Each new row is followed by what is left after taking away its nearest point in the smallest flat space through zero that holds the last named rows.

Z_701 (6 x 10):
|  -5 |  -1 |  10 |  21 | -54 |  -9 |  22 | -28 |   9 |  30 |
|   7 | -13 |  -7 |  19 | -52 |  41 |  25 |  59 |  -2 | -25 |
|  28 | -13 |  -2 | -48 | -34 |  10 |   2 |  24 |  16 |  78 |
|  11 |  -5 | -17 | -15 |  12 |  35 |  41 |  19 |  -3 |   8 |
|  20 |   8 |   2 |  20 | -34 |   1 |  39 |  -7 | -25 |  23 |
| -11 | -18 | -39 |  12 |  11 |  14 |  24 |  22 |  27 |  13 |
New rows:
|  -3 | -26 | -13 |  10 |   0 |  17 | -21 |  30 |   5 | -26 | -> |   4 | -15 |  -2 |   3 |   0 |   6 |  -5 |  -7 |  -6 |   0 |
|  13 |  -8 |  -1 | -20 |   4 |  28 | -41 |  11 | -16 | -14 | -> |   4 |  -8 | -12 |   5 |  -3 |  18 | -15 | -13 |  -9 |   3 |
|  49 |  43 | -22 |   4 |  58 |   1 |  -5 | -25 |   3 |  16 | -> |  32 |  30 |  -7 |  13 |   1 |  18 | -12 | -10 |  27 |  -3 |

Z_809 (6 x 10):
|  -2 |  53 | -13 |  10 |  35 | -15 |  -1 |   4 |  -3 |  20 |
| -19 | -22 |   3 |   6 |  -6 |   8 | -26 | -10 |  10 |  48 |
|  -6 |  15 | -51 |  41 |  10 |  41 |  -9 | -14 |  25 |  58 |
| -10 |  12 |  -1 | -35 |  75 | -36 | -37 |   9 |  18 |  41 |
|   1 |  34 |   3 |   5 |  15 | -19 | -18 |  -3 |  26 |  20 |
| -39 |  30 |  -9 |  32 |  48 | -10 | -14 |  21 |  10 |  28 |
New rows:
| -14 |   6 | -23 |  32 |  23 | -37 | -16 | -21 |  19 |  -9 | -> |  -4 | -12 | -20 |  16 |   3 | -29 |  -6 | -30 |  -7 | -11 |
| -34 |  20 | -18 |  21 |  26 | -31 |   8 |  23 |   4 |  20 | -> |  -5 |  -5 | -15 |  -2 |  -9 | -20 |  13 |   5 |   5 |   6 |
| -32 | -29 | -36 |   8 |  18 |   5 | -25 |   9 | -35 |  -8 | -> |  -5 |   0 | -22 |   3 |  -7 | -11 | -30 |  -7 | -12 | -15 |
|  16 |  33 |   9 |  33 | -35 |  24 |  20 | -17 | -26 |  -3 | -> |  6 |  1 | 12 |  4 |  8 | 10 | -3 | -3 | -2 | -1 |
|  11 |  19 | -24 | -33 |   8 |  -7 |  -6 | -11 |   4 |  13 | -> | -12 |   5 | -11 | -10 |  -8 |  -2 |  -2 |   1 |   2 |  -3 |
| -29 | -17 | -37 |  -2 | -34 |  18 | -25 |  13 | -20 | -14 | -> | -16 |  10 | -31 | -15 | -21 |  -4 | -32 |  11 |  -9 | -13 |

Z_363 (6 x 10):
| -69 |  29 |  28 |   5 |  28 |  25 |   4 | -62 | -11 | -12 |
| -46 |  19 |   4 |  21 | -27 |  -7 |  17 |  -5 | -21 |  -3 |
| -45 |   7 |  35 |  38 | -17 |   3 | -14 | -65 | -14 | -26 |
| -20 | -35 |  10 |   4 | -14 |  18 | -11 | -45 | -30 | -15 |
| -63 |  12 |  14 |  25 |  53 |  19 | -24 | -44 | -34 |  -2 |
|  -2 |  14 |   5 | -24 |  -1 | -27 |  -4 |   4 | -63 | -38 |
New rows:
|  15 |   7 |   2 | -32 |  23 |   0 |   7 |  17 |  12 |  -3 | -> | -4 | -4 |  5 | -1 |  1 | -1 |  0 |  4 |  2 | -3 |
| -15 |  -2 |  -4 | -11 |  -4 |  34 | -11 |   0 | -14 | -16 | -> |  -2 |   8 |  -3 |   0 |  -7 |  22 | -14 |  12 |   2 | -14 |
|   1 | -16 |  33 | -38 |  -6 |   7 | -29 |   9 | -21 |   2 | -> | -11 |  -1 |  33 | -16 | -11 |   5 | -23 |  17 |   0 |  16 |

Z_904 (6 x 10):
|  -1 | -15 | -22 |  -3 |  30 | -34 | -27 |   1 |   3 | -27 |
|  10 |  -3 |  24 |   6 | -43 | -23 |  -2 |   6 | -41 | -13 |
|  13 | -69 |  -9 | -28 |  46 |   2 |  18 | -17 | -27 | -39 |
|  -2 | -31 |   7 |  -6 |  -3 | -14 |  16 |  -8 |  -1 |  -5 |
|  19 | -46 | -13 | -37 |   8 |   2 | -15 |  41 | -67 | -17 |
| -38 | -14 |   4 |   7 |   2 |  18 | -13 |  19 | -14 | -31 |
New rows:
|  -2 |  21 | -18 |  55 |   0 |  -1 |  -3 |  -8 |  55 |   7 | -> |  16 | -13 | -14 |  31 |  -5 |   7 |   3 |  10 |   5 |  -2 |
|  19 |  20 |  18 | -13 | -36 |  38 |  -1 |  11 |   0 | -10 | -> |  13 |  -2 |   4 | -17 | -15 |   8 |  -7 |   5 |  21 | -18 |
|  11 |  55 |   9 | -22 |  38 |  -2 |  -2 | -19 | -12 |  -3 | -> | -18 |  20 |  19 | -27 |  16 | -14 |   9 |  -1 |  -9 |   2 |
|  -9 |  33 |  -4 | -29 | -21 |   9 | -21 |  -7 |  32 |   0 | -> |  -3 |   6 |   1 | -38 | -18 |   6 | -11 | -12 |  13 | -14 |
|  28 |  32 | -53 | -25 |   1 | -36 |  -9 |  15 |   8 | -50 | -> |   4 |  17 | -28 | -23 | -22 |  -1 |  29 |  13 |  15 | -34 |
|  14 |  17 |   3 |   5 | -24 |  10 |   5 |  -7 |  39 | -26 | -> |  18 |  -2 |  -5 | -11 | -19 |   9 |   1 |  10 |  24 | -25 |

Z_491 (6 x 10):
|  24 |   1 |  15 |  23 |  -5 |  35 |   7 |  -5 |  -9 |  -9 |
| -13 |  29 |  10 |  20 |  24 |   6 |  -6 |  -6 | -15 |  13 |
|   6 |  20 | -40 |   1 |   8 | -18 | -15 |   2 |  -4 | -15 |
|  25 |  -9 | -50 |  18 |  22 |   5 |  14 |  37 |  12 |   5 |
|  34 |  28 | -24 | -30 |  44 | -42 | -21 |  -3 | -29 |  -1 |
|  21 |   9 |  13 |  13 | -10 |  33 |  18 |  15 | -16 |  31 |
New rows:
|   8 | -34 |  -3 |  19 |   3 | -24 | -16 | -17 |  30 |  -8 | -> |  13 |  -8 |   1 |  19 |  -7 | -15 | -14 | -13 |   9 |  18 |
| -27 | -15 |  37 | -36 | -12 |   2 |  11 |  36 |   8 |  27 | -> |  -5 |   7 |   8 | -10 |   2 |   8 |  -7 |  23 |  -1 | -13 |
|  23 | -20 | -30 | -32 | -25 |  19 |  22 |   5 | -33 | -10 | -> | -17 | -11 | -14 | -12 |   6 |  14 |  15 |  -6 | -27 |  -7 |
|  -3 |   4 |  22 |   3 |   2 |   1 | -22 |   8 |  10 |  -3 | -> |   5 |   4 |  10 |   1 |  -2 |   0 | -20 |  16 |  10 |  -1 |
| -22 | -19 | -25 | -11 | -27 | -14 | -13 |  36 |   6 |   5 | -> |  -4 |  -9 |   4 |   2 |  -1 |   1 | -17 |  18 | -13 |  -4 |

Z_919 (6 x 10):
|  -2 |  18 |  17 | -10 |  31 |  -7 |  -3 |  45 |  11 |  -3 |
| -24 |  -9 |  -7 | -38 |  23 | -10 |   7 |   6 |  -3 |  -7 |
|  25 | -42 | -51 |   6 |  35 | -45 | -25 | -27 |  31 |   3 |
|  45 | -23 | -19 |  24 | -13 |  -3 |  24 |  -4 | -15 |  37 |
|   7 |  35 |  28 |  21 |  34 | -19 |  38 | -24 |   9 | -14 |
|  -8 |  20 | -36 |  14 |  -6 | -28 |  52 |  -9 |  13 |   1 |
New rows:
| -18 | -20 |  -3 |   1 | -12 | -31 |  16 | -18 |  -2 |   3 | -> | -11 | -12 |  16 |   6 | -10 | -21 |   0 |   4 |   0 |   4 |
|   6 |  13 |   6 | -10 |  55 |  17 |  -8 |  -4 |  15 | -14 | -> |   5 |   8 | -16 |  -2 |  14 |  28 |   2 |  -4 |   5 |  -1 |
| -20 |   1 |  29 |   0 |   9 | -20 |  10 |  11 | -52 |  19 | -> | -20 |   0 |   6 |  17 |  -1 | -31 | -13 |   3 | -29 |  11 |
|   3 |  55 |  -6 | -25 | -26 | -19 |  -2 | -20 | -16 | -28 | -> |  30 |  31 |  -8 | -27 | -13 | -21 | -14 |  -5 | -21 |  -9 |
|  -6 |   4 |  -3 | -22 |   9 |  37 |  21 |   0 |  -4 | -40 | -> |  17 |  -4 | -15 |  -2 |   8 |  30 |  11 |   4 |   5 | -29 |
|   3 |   1 |  -6 |   3 |  -2 |  -5 | -55 |   8 |   4 |   7 | -> |  -2 |  12 |  -2 |  -2 |   1 |  -9 |  -9 |  -4 | -10 |  11 |

Z_836 (6 x 10):
|  16 | -34 | -40 |   7 |  26 |  -5 | -13 |  13 | -24 |  43 |
|  36 |  -7 |   6 | -26 | -30 | -14 |   4 |   1 |  -6 |  25 |
|  11 |  54 |  23 | -24 |  -1 | -24 |   0 | -18 | -16 |  15 |
| -14 |  32 | -15 |  -7 |  -9 |  -4 | -11 | -14 | -47 |   4 |
|  12 | -24 |  14 |  28 |  21 | -36 |  30 |  15 |  -7 |  36 |
| -17 | -41 |   0 |  -7 |   9 | -41 |  -4 |  19 | -49 |  18 |
New rows:
|  34 |  31 |  24 | -20 |  12 | -24 | -22 |  14 |  28 | -14 | -> |  16 |   9 |  -4 |  12 |  -2 | -13 | -13 |  19 |  -2 | -16 |
|  16 |   8 | -15 |  -8 |   3 | -29 | -26 |  16 |  27 | -27 | -> |  13 |  11 | -21 |  12 |  -7 | -31 | -12 |  14 |   9 | -20 |
| -13 |   0 | -32 | -15 |  32 |  26 |  20 | -33 |  13 |   9 | -> | -14 | -11 | -10 | -24 |   9 |   6 |  32 | -28 |   3 |   6 |
| -17 | -18 |  20 |  21 | -37 | -18 |  17 |  29 |  11 |   6 | -> | -13 |   9 |  -1 |   5 | -12 |  -4 | -11 |  18 |  11 |  14 |
|   4 |  28 |   3 | -24 |   3 |  26 |  11 |   6 | -21 | -15 | -> |   8 |   3 |   5 | -13 |  12 |  19 |  19 |  17 | -14 |  -7 |

Z_235 (6 x 10):
| -25 | -41 |  19 | -17 | -14 |  49 | -22 |   1 |  -1 |  -9 |
| -13 |  21 |  15 |   9 | -18 |   8 | -29 |  32 | -34 |   6 |
|  59 | -19 |  36 | -18 |   4 |  13 |  29 |  28 |  38 | -44 |
|  26 |  20 |  28 | -11 | -78 | -14 | -40 |  17 | -11 | -18 |
| -39 |  -4 |   3 |  29 |  -1 | -21 | -41 |   9 |  12 |  34 |
|   8 |  -2 |  -2 |  11 |  27 |  20 | -29 |   6 |  -2 | -11 |
New rows:
| -25 |  34 | -27 |  30 |  -2 |  -5 |  11 |   9 |   8 |  21 | -> |  -6 |  15 | -15 |  13 | -12 |  18 |   6 |   6 |  18 |  -4 |
| -28 |  20 |  23 |  18 |  14 |  19 |  -1 |  -6 |  10 |   0 | -> | -12 |  25 |  20 |  10 |   0 |  11 |   4 | -17 |  12 |  -9 |
|  38 | -29 |  -2 |  15 |   1 | -31 |   1 |  -9 |  27 |  18 | -> |  20 | -21 |  -2 |   7 |  -2 |  -2 |   1 |   1 | -15 |  19 |
|  37 |  -2 | -17 | -29 |   4 |  33 |  31 | -21 |  14 | -14 | -> |  6 |  8 | -7 | -4 | -4 | 13 |  0 |  3 | 10 | 15 |
|  -2 | -35 |  -9 | -10 |  34 |  37 | -25 |  -3 |  -3 | -20 | -> |  0 | -8 | -5 | -7 |  3 | -8 | -3 |  6 | -5 | -3 |
|  -4 | -10 |  26 | -31 |   7 |   4 | -30 | -11 |  14 |  -1 | -> |  -3 |  10 |  18 | -28 |  15 |  -8 |  -9 |  -7 |   0 |   6 |

Z_562 (6 x 10):
|  19 |  38 | -27 |  16 | -50 |  17 | -25 | -11 | -33 |  31 |
|   3 |  19 | -12 |  -7 | -23 |  52 | -12 | -50 | -19 |  29 |
| -11 |  20 | -23 |  -6 | -18 |   7 | -10 | -39 | -35 | -21 |
|  11 |  49 | -26 |   4 |  -4 |  10 | -32 | -29 | -15 | -14 |
|  54 | -15 | -30 |  -8 |   4 |  21 |  13 |  14 | -30 | -18 |
|  14 |  29 |  51 | -16 |  21 | -21 |  -9 |   6 |  -5 |  22 |
New rows:
|  22 | -26 |  44 |  37 |  21 |  34 |  36 | -10 | -27 |  12 | -> |   3 |   0 |  22 |  57 |  12 |  11 |  13 | -10 | -17 |  -9 |
| -20 |  -2 | -16 | -25 |  -8 |   5 | -30 | -14 |  -4 |  18 | -> |  -6 | -11 | -13 | -26 |   4 |  -5 | -23 |   7 |  -1 |  10 |
| -31 | -14 | -14 | -12 |   2 |  32 |  56 |  -7 |   7 | -15 | -> | -9 | 26 | -4 | -3 |  0 | 10 | 32 | 12 |  2 | -2 |
|  -8 | -16 |   4 |  12 |  30 |  -8 | -19 |  -8 |   4 |  11 | -> |  -1 | -16 |  -5 |  13 |  17 |  -7 | -17 |  -7 | -13 |  11 |
| -13 |  23 | -18 |  26 | -52 | -32 |  14 |  -3 |  23 |  -3 | -> |  14 |  13 |   2 |  -2 | -16 |  -9 |  27 | -13 |  19 |  -6 |
|  26 | -49 |   3 |  16 |   8 |  -8 |  31 | -18 |   0 | -16 | -> |  19 | -11 |   8 |  26 |  -2 | -15 |   5 | -27 |   5 |   0 |

Z_769 (6 x 10):
| -25 | -15 |   8 | -21 | -26 | -70 |   1 |  15 |   3 |   9 |
|  26 | -31 | -49 | -16 |  25 |   0 |  17 |   0 | -32 |  17 |
| -35 | -70 |  51 |  12 |  -5 |   2 |  -9 |  -9 |  -3 |  28 |
| -27 | -32 |  -3 | -74 | -24 |  -4 |   7 |   7 |   4 | -27 |
|  -1 |  -1 |  18 | -19 | -32 | -66 |  20 | -27 |  -5 |  47 |
| -40 | -49 |  74 |   9 | -18 |   3 | -45 |   1 |  30 |  33 |
New rows:
|   0 | -11 |   2 |  -7 |   0 |   0 |   4 |  40 |  -5 |   1 | -> |  7 |  3 | 11 | -3 | -5 |  6 | 13 | 22 | -5 |  8 |
|  -3 |  55 |  52 |  -7 |  29 |  16 | -10 |  -4 |  15 | -14 | -> |  -2 |  13 |  25 | -18 |  41 |  -8 |   2 |   5 | -10 |   0 |
|  27 |  -4 |  13 |  -5 |  25 |  -4 |  33 |  -5 | -15 |  -2 | -> | 18 | -1 | 22 | -9 | 20 | -7 | 10 | 10 |  3 | -6 |
|   6 | -29 | -45 |   9 |  13 | -39 |   2 |   9 |  14 |   9 | -> |  -1 | -10 | -14 |   8 |   0 |  -4 |   5 | -14 |  28 |  -4 |

Z_933 (6 x 10):
|  10 | -36 |  17 |   6 | -31 |  33 |  30 |  12 |  12 |  -9 |
| -29 |  12 |   5 |  23 |  38 |  55 |  28 |  19 |  46 |  56 |
| -28 | -10 |  24 |  22 | -30 |  10 |   5 |  -3 |  17 |  33 |
| -48 | -20 |  64 |   2 |  42 |   7 |  40 |  -5 |   3 |  14 |
| -58 | -17 |   4 |  61 |  -1 |  78 |   2 |   5 |   8 |  38 |
| -42 |  10 |   8 |  23 | -14 |  59 |  21 |  -6 |  73 |  21 |
New rows:
|  24 |  -7 |  26 |   5 |  -3 |   0 | -10 |  55 | -11 |  24 | -> |   0 |  10 |  21 |   1 |   0 |   4 | -21 |  29 |   5 | -11 |
| -23 |  -1 |   5 |  -4 | -32 |   5 |   6 |  18 |   8 |   2 | -> | -16 |   6 |  -4 | -11 |  -7 |  -1 |   3 |  21 |  -5 |  -4 |
| -15 |   3 | -35 | -17 |   2 |  29 |  12 |  -1 | -33 |  -1 | -> | -17 |   6 | -16 | -27 | -12 |   7 |  19 |  -6 | -17 |  10 |

Z_538 (6 x 10):
| -15 |  14 | -19 |  76 |  21 |  -2 |  41 |  52 |  39 |  31 |
| -10 | -32 |  25 |  32 | -21 |   9 |   8 |  -1 |  28 |  30 |
|  18 | -36 | -12 |  23 |  25 |  16 | -21 |  40 |   6 |  32 |
|  -3 |  14 |  -6 |  43 |   7 |  18 |  34 |  -2 |  20 |  -6 |
|  30 | -10 | -45 |  77 |   2 | -10 | -13 |  11 |  -2 |  15 |
| -24 |  11 | -26 |  78 |  47 |  30 |  24 |  15 |  46 | -35 |
New rows:
|  -8 |   5 |   1 | -15 |  -7 | -22 |   5 | -26 |  -3 |  -2 | -> |  -1 |  -5 |  -4 |  -3 |  10 |  -6 |   5 | -10 |   2 |   6 |
| -55 |   2 | -40 |   8 |  -7 | -10 |  -8 | -15 |  11 | -32 | -> | -20 |  -9 | -29 |  -8 | -11 |  13 |   7 |  -3 |  -5 |   7 |
|  10 | -20 | -14 |   0 |  10 | -22 |   2 |  -7 |  -1 | -38 | -> |  11 | -21 |  -1 |  -4 |   4 | -17 |  19 |   4 |   3 | -14 |

Z_878 (6 x 10):
|  -1 |   4 | -28 |  -8 |  40 |  22 |  27 |  23 |  11 |   9 |
|  25 |   2 |  -2 |  -2 |  -5 | -30 |  -2 |   3 |  12 |  10 |
|  12 |  29 | -24 | -22 | -54 |  32 |   4 | -12 |  31 |  -1 |
|  19 |  12 |  -9 | -21 | -23 |   3 | -29 |  14 |  36 |  35 |
|   4 |  25 | -20 | -43 |  23 |  28 |  -5 | -16 |  27 |  39 |
|   2 |  53 |   2 | -12 |  -8 | -36 | -15 |  13 |  20 | -36 |
New rows:
| -30 |  13 |  34 |  13 |  29 |   2 | -34 | -10 | -12 | -23 | -> |  8 |  2 |  4 | 12 |  6 |  7 | -4 | -5 |  9 | -4 |
|   2 |   7 |  31 |   1 | -18 |  -9 | -35 |  37 | -10 | -26 | -> |  16 |   0 |  11 | -13 |   1 |   8 |   0 |   8 | -11 |  -6 |
|  20 |  35 | -12 |  12 |  -5 | -34 |   2 |  23 |  24 | -22 | -> |  1 |  5 | -1 | 12 |  2 |  2 | -2 | -4 |  3 |  2 |
|  27 |   2 |  15 |  30 |  12 |   3 | -34 | -18 |  29 |  -6 | -> |  22 |   1 |   5 |  32 |  18 |  18 | -16 | -17 |  25 | -14 |

Z_72 (6 x 10):
|  22 | -21 |  50 |   0 | -24 | -42 |  -3 | -42 |  -1 | -28 |
|  30 |  -2 | -30 |  11 |  17 |  27 |  -8 |  33 | -17 |  41 |
|  20 |  -6 |  -6 |  20 | -15 | -29 | -20 |  -3 |  13 | -30 |
|  -6 |   0 | -35 |  36 |  20 |  21 |   8 |   6 | -19 |  35 |
|   3 |  -8 |  29 |  51 |  -3 |   6 |   1 |  30 |  16 | -54 |
| -21 |  -5 | -20 | -11 | -26 |  -4 | -20 | -32 | -17 |  13 |
New rows:
|  -4 |  16 |  -9 |  32 | -22 |  26 | -16 | -18 | -20 | -30 | -> |  15 |  26 |  -3 |   1 |   0 |  16 |   1 | -15 | -10 | -14 |
|  41 |  47 |   4 |  -1 | -18 | -32 | -34 |  15 | -10 |  -9 | -> |   2 |  50 |  13 |   9 |  -6 | -10 |  -8 |   4 | -22 |   3 |
|  27 | -32 |  20 |  34 |  27 | -25 | -34 |  20 |  16 |  16 | -> | -19 | -19 |  14 |   3 |  20 | -13 | -29 |   7 |  17 |  19 |
| 32 |  7 | -8 | 31 | 16 | 31 | 15 | 20 |  4 | 25 | -> |   8 |   9 |   0 |   4 | -10 |  12 |   4 |  -9 |  12 |   3 |
| -16 | -35 | -37 | -18 |  -3 |  41 | -14 |  -7 |  -2 |  19 | -> |   2 | -35 | -11 |  -7 |   9 |  14 |   3 | -10 |  17 |  -7 |
|  12 | -23 |   7 |  -1 |  39 |  39 |  42 |  12 |   2 | -21 | -> |  10 | -27 | -18 | -12 |  10 |  18 |  12 | -13 |  -2 | -23 |

Z_117 (6 x 10):
| -58 |  16 |  12 |  -1 |  20 |  47 | -19 |   2 |   2 |   8 |
| -48 |   6 |  -8 |   0 |   9 | -15 | -26 |  -6 |  54 | -26 |
|  -7 |  10 | -40 |  11 | -27 |  33 |  -6 | -14 |   5 |   0 |
|   8 | -26 |   5 |  -9 |   2 |   9 |  22 |  11 |  -4 |   9 |
|  13 |   4 |  10 |   9 | -26 |  -4 |  18 | -24 |  78 |   1 |
|  12 |   5 |  27 |  71 |  57 | -11 | -11 |  15 |  18 | -12 |
New rows:
|  11 | -12 | -39 |   5 | -44 |  -2 | -22 |  33 |   8 | -11 | -> |   5 |   0 |   8 |   3 | -22 |   3 | -20 |  36 |   6 |   4 |
|  32 |  12 |  27 | -10 | -18 | -19 | -10 |  17 | -27 |   5 | -> |   4 |  -1 |   7 |   1 | -14 |   4 | -12 |  20 |   3 |  -3 |
| -10 |  13 |  16 |  -7 |  -4 |  28 |  51 |  14 |  -6 |  -3 | -> |  -9 |  21 |  -1 |   2 |  -2 |   0 |  32 |  12 |  -4 | -23 |
